Each cloud of rows lies close to a flat space through zero, with a little noise off it, and is much wider in some directions of that space than in others. After each cloud: how many dimensions does that space have?

[[ 30 -10 -21 -11  22  14   7  -6   9  17  16 -21  44 -13  -9 -52 -49 -11
  -20  16 -16  -4  15]
 [ 18  -9  10 -13 -17 -18  19   9   4 -11  -9 -11   5   6 -19 -24  23   4
   22  37 -10   8  22]
 [  9   3  39 -22 -34 -17   7  21  12  -1   1 -21  22  20   9   1 -39 -18
   18 -22 -24  -6   6]
 [ 25 -25 -17  -6   6  21   6  26 -13  -4 -11  13  10 -11 -54   5  10  23
   -7 -10   6   6   3]
 [ -1  -2  10  -7 -34 -35  13 -11   6   8  -4 -54   0  14  -4 -32  37   3
    9  22   6  21  16]
 [ -4  19   0   1 -30 -18 -10  16 -19 -28  21 -18 -50 -18  46 -15  37   6
   -4  -2  27  22 -17]
 [ 46 -22  -2 -21  11   7  20   0   9   1  -1  20 -14 -15 -12 -16 -28 -12
    6  17 -15 -10   3]
 [ 51 -18  30 -20  -9 -12  -4  50  -4 -40   2  20 -40 -23  15 -26  30   7
   -3  44   6  12 -12]
 [  7 -13 -24 -21 -38  41  -3  11  20 -11  25  59 -19  26  19   5   7   4
   -4 -24 -21   5 -57]
 [ 17  -3  13  -8  28  -9 -25   8 -12  -6  18 -12  55  33  14 -41 -73 -32
   -8 -28 -17   0  24]
 [ 16   7 -22  -6 -35   5  22  50 -10 -31  23 -28  -3   7  27 -16 -48 -14
   33  -6  -3   3  26]
 [-12   5  14  18  10 -31 -13  -9 -11 -14 -21  25 -23 -28 -23   8  46  30
  -32  61  10  -1 -14]
 [  0  -1 -55   1  -5  49  17  62   3  16  -1  -7  15 -22 -27  14 -13  41
    9  39   8 -20   8]
 [ 23  -5  42 -10 -15 -27   5   0  -4   0 -11 -26   5 -21 -23  -2  -4  -4
  -12 -20  -4   8   5]
 [  2  -7 -19 -23 -32  12  14  42   9  22  -3 -19  26  17 -29  -1 -27  23
   15  15 -16 -17   4]
 [ 18   3  32  -9  49 -32   6 -28 -12  15 -12  10  -2 -14  -9   8 -74 -35
   14  -6 -16 -35  28]
 [-28 -22  -7  -2  10  -7  -7  43  24 -18  -7  -3  50  14 -13   3  -4   5
  -10  26 -17   9  10]
 [ 20  31 -11  27 -59  69   6  33  -8 -19  16  40 -14  -1  15  27  -7  30
   -6   8  -1 -16 -31]
 [ -6   2 -24  -4 -19  30  30  36  26 -12  -6  28   0 -15 -10  23  19  24
   31  63 -14 -15   4]
 [ 37 -15 -76   8  18  23 -25  11 -62  27  17  -5 -21  43 -28 -48 -39  28
  -17 -14  38  -8   6]
 [ 15 -10 -26  27 -12  34  -5  28   7 -14  12   6 -26  27  38  -8   8   3
  -11  28  17   3 -12]
 [-22 -10   3  -9   4  -7   3  11  22 -12 -16  43  -5 -32 -20  33  20  17
  -14  33 -18  -6 -27]
 [  6 -15 -42   8  -9   6  39   5   1   3 -16 -25  16  21 -41 -11  -4  10
   34  40  -3  -3  47]
 [-23 -32 -82  32  -5  20  38  -6  19   8 -12 -10 -21  31 -21  25 -34  -7
    2   6   1  -3  15]
 [ 43   4  34  18  26  41   8   0  -7   4  -4  -8  30 -11  -1  12 -47 -26
    4 -40   1 -13  25]
 [ 10 -25 -17 -10   6  37  -4 -17  38  41  -5  38  -3   4 -10   7  -4  12
  -36  17 -14 -18 -48]
 [  0  -1  14 -15 -17  -7   5  25  18 -20  -4   0  11 -15   1 -18  61  21
   12  58  -5  13   3]
 [ 16 -16   4   3 -32  -1  20  -9  33 -39  11  -8  -1   0  27 -35  36 -20
   -7  24 -14  38  -1]
 [  3  -3   3 -32   1 -22   3  15 -18  -2  -3  -6  38   9 -40 -21  -3  13
   30   5 -15   1  30]]
 : 14

[[ 25  11 -24  32   9  11  -8  27 -15 -29 -14  65 -18  30 110  -8  45   3
   -4 -16 -39  14   2]
 [ 38  19 -20  37  -4  -6 -21  38 -11   1  24  -4  38 -16  26  16  49  22
   -2 -20 -13  -8 -15]
 [ 20  11  -7  15   9  11  -7   5  -3   8  -1  22   6   7  43 -31  19   3
    7  -1 -15   0   7]
 [ -2  -7 -16  13  -5  -1   0  27 -11 -20  17 -21  10 -16   4  46  26  13
   -5 -18 -15  13 -18]
 [ 16   4   6  13   4   9  -6  -1  -2 -16   6  -2   8 -16 -15   4  -6   2
   -3  -7  19   1  -4]
 [ 13 -10   1   6  13  28  -8  11 -12 -27   9  -2  -3  -5   8  22  10   3
   -4  -6 -18  30  -3]
 [-13  22 -28  18 -22 -31  14  15   5  22  -3 -15  10  -7  25  -2  27   3
    7 -26   3 -36  -2]
 [  8  -1   3  -1   3   1  -9   1   1   6  -2  17  -4  15  17 -15   2  -1
   -1  11 -10   2   3]
 [ 38  16  14  13   7  -1 -24  -9   4  16  -1  42  15  11  16 -47  -5   3
   -3  21  15 -14   7]
 [ 13   5 -27  30  -2  -4 -10  35 -16 -25  -8  44 -10  21  88  24  53   8
   -9 -18 -40  12 -11]
 [  0  13 -17  15   1  12  15  11  -3 -13   8 -33   8 -31  -2   2  15   0
   12 -36   5  -5   0]
 [-20   9   3 -16 -14 -29   9 -20  16  43 -10 -10   4   4 -22 -30 -17  -6
    4  12  18 -34   9]
 [ 12 -18  28 -11  12  26 -11  -5   0 -14  25 -36  15 -26 -72  23 -26   4
   -4  13  15  24  -5]
 [ -1  -6  23 -26  11   6  -5 -30  10  17 -21  36 -20  30   5 -48 -36 -11
    0  36   2   3  19]
 [ -1 -14  16 -15   8  12  -2  -9   1   0   6 -19   0  -6 -36   5 -20  -1
    1  11   6  11   1]
 [ 19  10  -3  13   2   2  -8   7  -2   0  -5  28   0  12  37 -19  15   3
    0   2 -11  -1   3]
 [ -3   2   9  -4  -6 -11   1 -12   8  12   0  -4   7  -5 -32  -2 -19  -3
    1   8  22 -15  -2]
 [  0   1   4  -7  10  14   2 -10   3   4  -7   6  -8   4   4 -28  -9  -6
    6   5  -4   5  11]
 [-12 -20  10 -20   3   3  -5  -5  -2  -1  -1   1 -11  15 -11  16 -10  -2
   -6  18 -17  19  -1]
 [ 24   3  -4  17  10  22  -7  17 -14 -21  20 -17  18 -26  -4  15  18  11
    3 -20  -1  16  -7]
 [ 20  12   0  13  15  17  -5  -4  -4 -14  -8  28  -6   4  29 -29  -1  -4
    4  -5   4   6   7]
 [-10   5   0  -4  -3   3  16 -11   7   7  11 -55  15 -35 -55  -2 -15  -3
   11 -18  26 -14   1]
 [ 22  12 -13  25   8  11  -9  16 -11 -21  -6  39  -6  10  61  -9  25   2
   -2 -12 -14   8  -2]
 [ -8 -14  19 -13  -2  -6  -1 -19   4  -8  -6   6 -11   7 -34  17 -30  -7
   -8  18  20   1  -2]
 [ 37  -7  -7  37  17  27 -24  33 -29 -67  -2  70 -19  23  79  41  38  10
  -17  -8 -32  43 -15]
 [-11  15 -15  15 -12  -9  18   3   3  -1   1 -31  11 -26 -12   7   9  -2
    9 -31  16 -21  -3]
 [ 16  10  -6  13   9  27   9   9  -2 -11  16 -37  18 -38 -19  -5   7   4
   12 -30   8   8   3]
 [ 10   9  -4   8   4  -5  -5  -4   2   7 -14  36  -5  18  37 -32   2  -4
    1   6   0 -11   9]
 [ 17   6 -23  34  -2   6  -7  38 -16 -32  22 -17  19 -29  16  45  44  15
   -4 -38  -9   8 -19]]
 : 6

[[  3   0  34  13   2   8 -39  -8  11 -17 -29   1   0  13  38 -10  11  17
   17  19   9  -4 -22]
 [  5  -4 -44 -22 -17 -64   3  35 -35  24  -2 -42 -26  -3  44  23  -2  25
   38   3 -20  11 -11]
 [ -5   2  12  19  16   2  18  -5 -37  45 -35  -1  21  18 -20  39 -25 -20
  -23  23  17  35 -10]
 [-45  12 -16  -2  19  39  14   2  -9 -21  22   9  -4 -14  -3  17 -19 -17
  -19  12  21 -12 -12]
 [ 13 -11  -7  19  -9  18  11   9 -11   1 -11  -3  31 -17  -6  27 -38  12
   -2   6  26  -1  21]
 [ -5 -10   2   3  -7  39  10  -8 -13 -11 -29  26  -4  29 -60 -13  20 -18
   -7  -5  21 -26  29]
 [ 23  -6  35 -17   3 -19  -4 -27   4  -7  10 -17 -13 -10  -3   9   7  14
  -22   3  24  -9 -18]
 [ 27  20  24   5  18  -9 -38 -15   1   6  23 -19  -6  21  -3  16 -14  11
    7   2 -30   8 -36]
 [ 17 -37 -18 -16 -50  -5  10 -37 -27  14 -17 -21 -38  -3 -95  -6 -58   5
  -25  12  -9   5  -1]
 [ -4   2   9  19 -21  16  -6  -7  29  21 -38 -61  34 -25 -36   8 -59   8
  -37  40  23  13 -22]
 [ -9  -6  14   1  -9 -13  50  10 -39  -6  -1  15  -6  -2  22  23 -24  -4
    3 -13   6 -29 -20]
 [  7  10 -15 -29 -16 -21  30 -12 -21 -39  37   9  -2  47  21 -17  42  12
   25  -4   9 -66  32]
 [-10  14 -11  16   6  19  14  -2 -11  18  42 -23 -18 -15  72 -25 -10   0
   11  61  -8  21 -11]
 [ 15  14  -6  13  16 -28 -34   2  -1  22  10 -42   3 -10   8  22 -32  -3
  -27  36 -28  27 -32]
 [-26  32  19  13 -11  49  41 -17 -20  27  33  -9 -13 -23 -34 -45 -14 -18
  -30  24 -30  48 -32]
 [ -7   4 -10   6  -5 -11 -38   6 -34 -38   1  13 -24  29  32 -14   8  19
   44  26 -15 -24  -1]
 [ 13  18  10   7  11  12 -12  68  10 -37  40  30  13 -35  22   3  73  10
    8 -42  20 -26  21]
 [-21 -11 -14 -28 -32   7  -4   8 -19  -4 -32 -13   2  14  20  29  18  -5
    2 -28   2  14 -22]
 [ 29  16 -11 -10   2  11  25  24  26  12  75 -10  10 -35  18 -30  15 -16
  -46  17 -18 -11   1]
 [ -4   0 -19 -13 -25  -5   6  -1 -23  -2  -2 -20 -12 -11 -35 -17 -13 -19
  -17   1 -48   5  14]
 [ 11 -18 -31 -29 -44 -61  19  -7 -16  29  18 -57  -5  -4  23   0 -27  29
   13  41   5  12  20]
 [ 10   8  23   2  -2  22  -5 -20  -4 -67   3  -7 -22   3 -70 -22  -3  14
  -15  16  11 -39  10]
 [-32  -6  -5 -16 -35   6  29 -18 -42   1   8  16 -23 -12 -43   7   9 -30
  -34 -32  -3  -6 -12]
 [ -7  23  38  25  22  53 -24  23  38 -30  -3 -11  14   7 -21 -21  10  -7
   10  11  -3 -11  19]
 [ 24  21  13  25  45   1  27  30 -14  -5  26  -9  -8 -73  15  25  19  -2
  -26 -16   3  12  -4]
 [  1  -8   1 -29 -23 -38 -41 -46 -22  36  51  -7  -3 -10 -32  14 -30   6
  -29  22   1   4  -2]
 [ 47   4  -7 -11  28 -30  41   0 -16 -13   4  17  13  -2  35   8  20  26
    7  -5  15  -2  15]
 [-12 -15   5  31 -27   1  13  17 -10  -4  50  12 -34 -25  15   7  -9 -34
  -41  -7 -28  29 -38]
 [ -8 -16   8 -18  -9 -21 -39  23  36   6  30   8 -22  16  41 -30  28 -10
   18   5 -29  28  -1]]
 : 20

[[ 35 -47 -29 -46  16   2 -12  58 -33  -8  39 -20 -24 -23 -38  19 -51 -28
    9 -11   3 -13  10]
 [ -7 -20  13  13 -32  31   2 -15  14  -6  21  18 -26 -20 -35 -32  -7 -12
   -1 -19  42   0 -18]
 [ 17 -12  12  -6  49 -18 -57  17 -63 -42 -30   7 -41   9  19  26 -16   7
   30 -25   2 -49  28]
 [  2  -4 -10   5   7  37   0 -17  17  -4   3  27   5  16  37   6 -21   7
   14  25  -7  12  -4]
 [ 23  20   2   6  27 -88  -7  61 -19  43 -47 -37  19 -40 -14 -15  22 -53
   -7 -46   3 -49  49]
 [-18  38  11  41  11 -22   0  -5 -26   5 -30  -4   3  15  35 -39  13  18
   17  11  -6  -5  -2]
 [ -9  -1 -14  16 -24  49  11  -7  -2   0   9  20 -18   2   5 -35 -22  17
   27   1 -10  13 -55]
 [-15  13  36  28   9  -4  -9 -38  30 -14  -8  20  -3  26  -9   1  22   0
    3   1   1  -4  10]
 [ -5 -10  11  32  16  22   1  14  27  10  -8   7  -2  -1  -9 -15  20  -5
    0 -28  15  -9   5]
 [-15 -15  26  34  45  20 -33 -14   4 -20 -25  34 -40  33   6  10  19  23
    3 -27  18 -28  18]
 [-43  13  37  -2 -19  -9   0 -33  22 -20 -18  24 -31  -2  11  -4  12  -2
  -14  -4  -7  -3   6]
 [ -3   8  13  -5 -12  25  10 -37 -24 -28  -2  10   0   9  47 -12 -28  27
   34  46   3  26 -19]
 [ 30 -33   3 -28  41  25 -29  13   0 -20  -8  11 -10   5   8  40 -13   6
   -6   4  -4  12  38]
 [ 35  -9   3 -34  33  -5 -22   5 -28 -31  -3 -13  10  22   7  40 -16  12
   24  14  -8   7  -4]
 [ -3 -14  -1 -24 -23  37 -20 -35  25 -24  10  37 -13   5   7  27 -10   3
  -12   4   0  12 -13]
 [-14  22  -4  -4 -30  -3 -11 -24 -29 -13 -14  19 -20  -4  34 -26 -19  11
    8  13   3   0 -23]
 [ 18  17 -17   2  31 -56  12  18 -45  20 -18 -34  23  21  11  10   6  12
   23  -1  12 -37 -12]
 [  7   0   1 -20  15 -13 -11 -11 -25 -24  20  -7  -4  31  12   7 -21  13
    4  33  24   7  -2]
 [ -9 -22  16  36 -18  29  10 -20  52   8  29  17   0 -15 -47   0  19 -22
  -11 -20  13  -7  22]
 [-30  -2   5  43 -54  19  34 -25  59  12  66  12   1  -9 -64 -36   0 -43
    8 -10   9 -10 -29]
 [ 44  -5  -5  17  41 -33 -17  67 -16  29 -22 -36  27 -19 -26 -16  19 -31
    5 -44  27 -27  24]
 [-12  12  11  51  37 -44  -3  26   1  14   9  -7 -13  24 -23 -41   2 -35
   20 -24  28 -53   8]
 [ -3  -1  -5 -15  -5  30  -6 -35  -8 -32  10  18   0  26  32  27 -17  29
   17  30 -13  15 -24]
 [ -2   3  -1  35  -3  -6  16  -6  12  30  -5  10  -2  -8 -18 -26   4 -15
   10 -13   6 -22   4]
 [ 15 -31 -11 -26  21   1  23  40   9  -7  46 -27  -2  -1 -55  34 -29 -25
   30  -6 -44 -10 -10]
 [ 24   2 -37 -42 -11  -5   6 -14  -4   7  32  -4  24  24   8  18 -31   4
   -9  46   6  26 -24]
 [  5   7  -4  -8  -3 -39  11  49  -5  28 -11 -20 -10 -38 -31 -29 -13 -43
    3 -22 -33 -12  11]
 [ 12   7 -20  24   9  17  20 -19  18  28   3  12  26  32  12 -10  -2  14
   16  17  12   3 -31]
 [-16  12 -10  11  -8  -4  11 -38  21  10  13  37 -24  39  -8 -18 -28  -6
   24  10  -2 -21 -51]]
 : 14

[[  -6    2   18   -8  -28  -35  -10   14  -15  -36   30   41   -4   -1
     0   -3   43   -4   22   21   26   -1    8]
 [ -33  -38   25  -31  -41   35  -10   10    3   29   -7   24   14   18
    45   -2   45    0  -20  -26   -7   -1  -11]
 [  17   -7   14   -5  -14  -14  -11  -13  -10    4   21    5  -13    7
   -12  -25   15   23   -5  -21  -43   -4  -13]
 [ -16   13   -9   41  -18   31   38  -20   20   26  -40  -40   -5   22
    31   22    5    6  -39    0  -17  -12   -2]
 [ -15   13  -15  -45   11   26  -39  -47   20   23   51  -12   -7   17
    12  -10   -7  -30    7  -12  -33  -11   34]
 [ -11  -20    9  -31  -17   10   36   34    0   32  -10   -5   20   31
     8    2  -10    5  -34  -54  -24   -1  -29]
 [  18   20  -38  -33  -29    5  -19  -14    8  -14   67   11   -8    8
   -53   -3  -31    1   -8  -13  -49    0  -11]
 [  16    2    6    3  -20  -39   21   25   -6   23   -6    7  -13   35
     7    0    7   20   -7  -62  -33   -2  -24]
 [  28    3   -2    2   24  -33    4   23  -29   22    1   11    3  -14
   -14  -12  -32   29    7  -35    6   28  -17]
 [   1   11   38   21   10  -30   25    6  -24  -31   -3  -18   -3   -9
   -10    3   23   12    6   30   23    0   -2]
 [   2  -29   32   50   40   11   36   16    3  -12  -90  -37   12   -8
   -10    9  -20   13  -12   -2   23   -3  -27]
 [ -30   13  -27  -37  -33   13   18   24   32  -20   38    4    9   16
    -2   17    6  -28    6   13   11   15   -3]
 [   2  -20   26   14    6   18   25    0    5  -26  -28  -29    7   -7
   -61   -9  -43   30   -8  -28   -6   29  -38]
 [   2    0   -1    5  -15    6  -56  -17   -9  -11   13   33  -22   -8
    -1   12   19  -10   26    5    5   -7    3]
 [  21  -24    0   17    8  -34   25   44    4  -22  -44   12    8  -11
    -9  -14    2    9    8    8   20    4  -21]
 [   9  -31    1  -38   23    8   55   15   40  -12  -26  -29   41   33
   -84  -41 -105    9  -18  -82  -33   11  -18]
 [  27   51  -51   61  -14  -34   -5  -76   -9   24  -19   23  -22   25
    -5  -15  -45    2   -9  -11  -26  -55   88]
 [   8   -4   -8  -12   11  -32   43   41   -2  -31  -16    7   29   -2
   -17   -5  -17  -11  -12   16   18  -22    1]
 [  -4   25   -1    6   -3    2   23  -19  -22   47   16  -30   -2   14
    48    7   23    8  -43    6  -33  -24   14]
 [  -6   11    9   12   29    1   19  -28   35   22   -4  -72  -29   29
    25   -1   22   -9    1  -10  -44   -7   -4]
 [   4  -16   58   20   59  -19    4   -4  -22  -22  -29  -29    1  -22
    -2  -12   12    6   20   19   27   -1    2]
 [ -16  -19   24  -15   19  -16   44   20   15  -21   -5  -19   21   -5
     5  -27   17   -2   14   24   33   20    8]
 [ -21   -2  -11  -40   24   25  -14   -7   33   12   39  -20    1   -5
    10  -10   -9  -17   27    0    8   40   10]
 [   8    0  -21  -14  -26    7  -16  -33   26    6   31   -9  -21    9
    14  -29   39   -4   -7   19  -61  -22    5]
 [  -1   33  -56   -8  -20   29   -5    1   10   -1   16    8    4   13
   -10   42  -36  -36  -30   14  -18  -39    7]
 [  44   -8  -25   25    4  -31   47   47   -2    3  -52  -15    3    0
   -11   -4  -15   21  -44   -5  -49  -36  -46]
 [  -6   -9    0   27  -54   16  -22  -14    0    2   -6   27  -20  -12
    23   -2   53   18    1   21    1   11  -12]
 [  -9   18   16   20  -23   18   -8  -43  -13   -2    1    1  -10   25
   -27   16  -19    6  -11  -27   -5  -11   20]
 [ -16   -6    1   16   -5   29   16   -9    0   18  -30  -17    9   -4
    43    6   27   -4  -30   30   -3  -20    9]]
 : 12

[[-33  -8 -29  15  14   4  -2 -22  38  -3 -11  -2  -5  -7  10  17 -13 -37
   -2  -4  -4  25  -4]
 [ -9 -12 -11  21 -12  11  10 -12  39   1 -19  10 -17 -20  -1  -1  -9  17
  -15   8 -39  21  34]
 [ 20   3   2   8   4   5 -19  -7  28 -49 -21   4  29   1 -31  -5  -4  14
  -35 -26 -16  -4   4]
 [  5  24 -10  -8 -50  15  18  13 -22  -1 -16 -17  -1   9  -7  -1 -20  24
   36  -3  -2 -24   0]
 [ -9 -15  -3  74  -5 -24  31  28 -13  48  -2 -18  -3  22  40   1  37  17
   15  -3  10  -3 -24]
 [  8  -7   1  29  21   8 -32  12  -8  32 -27  30  28   4   7  12  29 -11
   -6   3   8 -10 -25]
 [ -6 -26  10 -16  33 -17   1  -3 -20 -10   9 -16 -29  17  10  -2 -23  11
  -22  11  12   3  12]
 [ 16  45  19   2  39 -19  -7  19 -15 -10  65  -5 -30   6  15  -8 -22  40
  -13  18  42  -1  -9]
 [ 42  38  -9  68  18  29   0  45  11  25 -24  28  18  -7  11 -17  16  -8
   43 -47 -13 -14 -34]
 [ 21  -7   5   3   1   0  -4  26 -21 -16  -8  -9 -10   9   5   7  -3  16
   12  30  21 -12  -3]
 [-11  22  11  60 -39 -16   1  25  -5 -18   3 -26 -12  33 -13   5  26  35
    9  -3  23  35  -2]
 [ 65  32  27   3   2  31  24 -16 -16   5   2  39 -39 -39   7 -29 -53  19
   38  48 -16 -15  26]
 [ -1  11  13 -14   0   2   3  18  -1 -14  20  -6   6  -7  18   1  -5  25
   18 -23  -3 -22   1]
 [  8   5  24  19  24 -35  11   5  23 -58  40 -21 -12  -8  -5   0   3  16
   -7  -5  39  16  12]
 [ 17  33   1  -2   3   0   8  53 -16  23  18   3   2  -7 -14 -16  28  -5
   38 -54  16  -9 -18]
 [-10 -12   3  49  41  -2 -15  -7  -6  34   1  12 -20  29  40  -4  -4   1
  -30  23 -11  25 -14]
 [ 22  13  20 -30  34  -9 -25   7 -18  -8  19  26 -17 -29 -29  14  -6   0
    3  33  68  -6   9]
 [-23 -31 -16 -13  19  -8  11 -14  -4  38  -9   1  -5  -8  10   5   6 -39
    3  -5   3  -2  -4]
 [ -5   1   9  54 -11  -3  20  44 -23  41  -2  -7  -5  14  40  -4  28  31
   41 -26  -3 -10 -15]
 [  0  -5 -15  16  21 -20 -22  -9  19   3   5  -4  25  18 -10   8  20   9
  -70  21   9   3 -20]
 [  6  -2  33 -36 -15 -21  -4   6 -19 -54  13 -14   6  -8 -47   5  18 -16
   30 -23  52   6  11]
 [-40 -20 -18  40 -30  11 -21  -1  34  -3 -36  -2  20  14  13  31  30  -9
   -5   8 -24  28  -4]
 [-31  -3  20   8   3  -3 -48   7  15 -30  18   0  40  28   5  13  49 -26
  -15 -33 -10  35 -21]
 [ 14   9   4 -36 -11   9  14  35   5  -1  46  -6  -7 -17  31 -10   9  23
   10  25 -36 -14  10]
 [ 18  -8  19  33 -20  -6  11   8  13 -30 -29  -3  35 -16 -11   9  13  41
   14 -37   7 -33  10]
 [ 26  22  -3 -13   5  37  -5  26  -6  15  -8  33 -20 -29   5  -5 -16  -9
   43  12 -14  -7   8]
 [-11 -11  11  -7  -2  -6  13 -13 -17   8  -8  -6 -36  -1   2  -3 -39  53
  -13   2   1  -8  33]
 [ -5  17  17 -55  -1   5   7  29   7 -25  44  -3 -15 -37  12   6 -18  45
   25 -12   1 -26  28]
 [ 11  -2   8  49  -6 -22  17   5  11   3  -4  -3  48  -9   7  10  36  15
   11 -26  26 -35 -25]]
 : 14
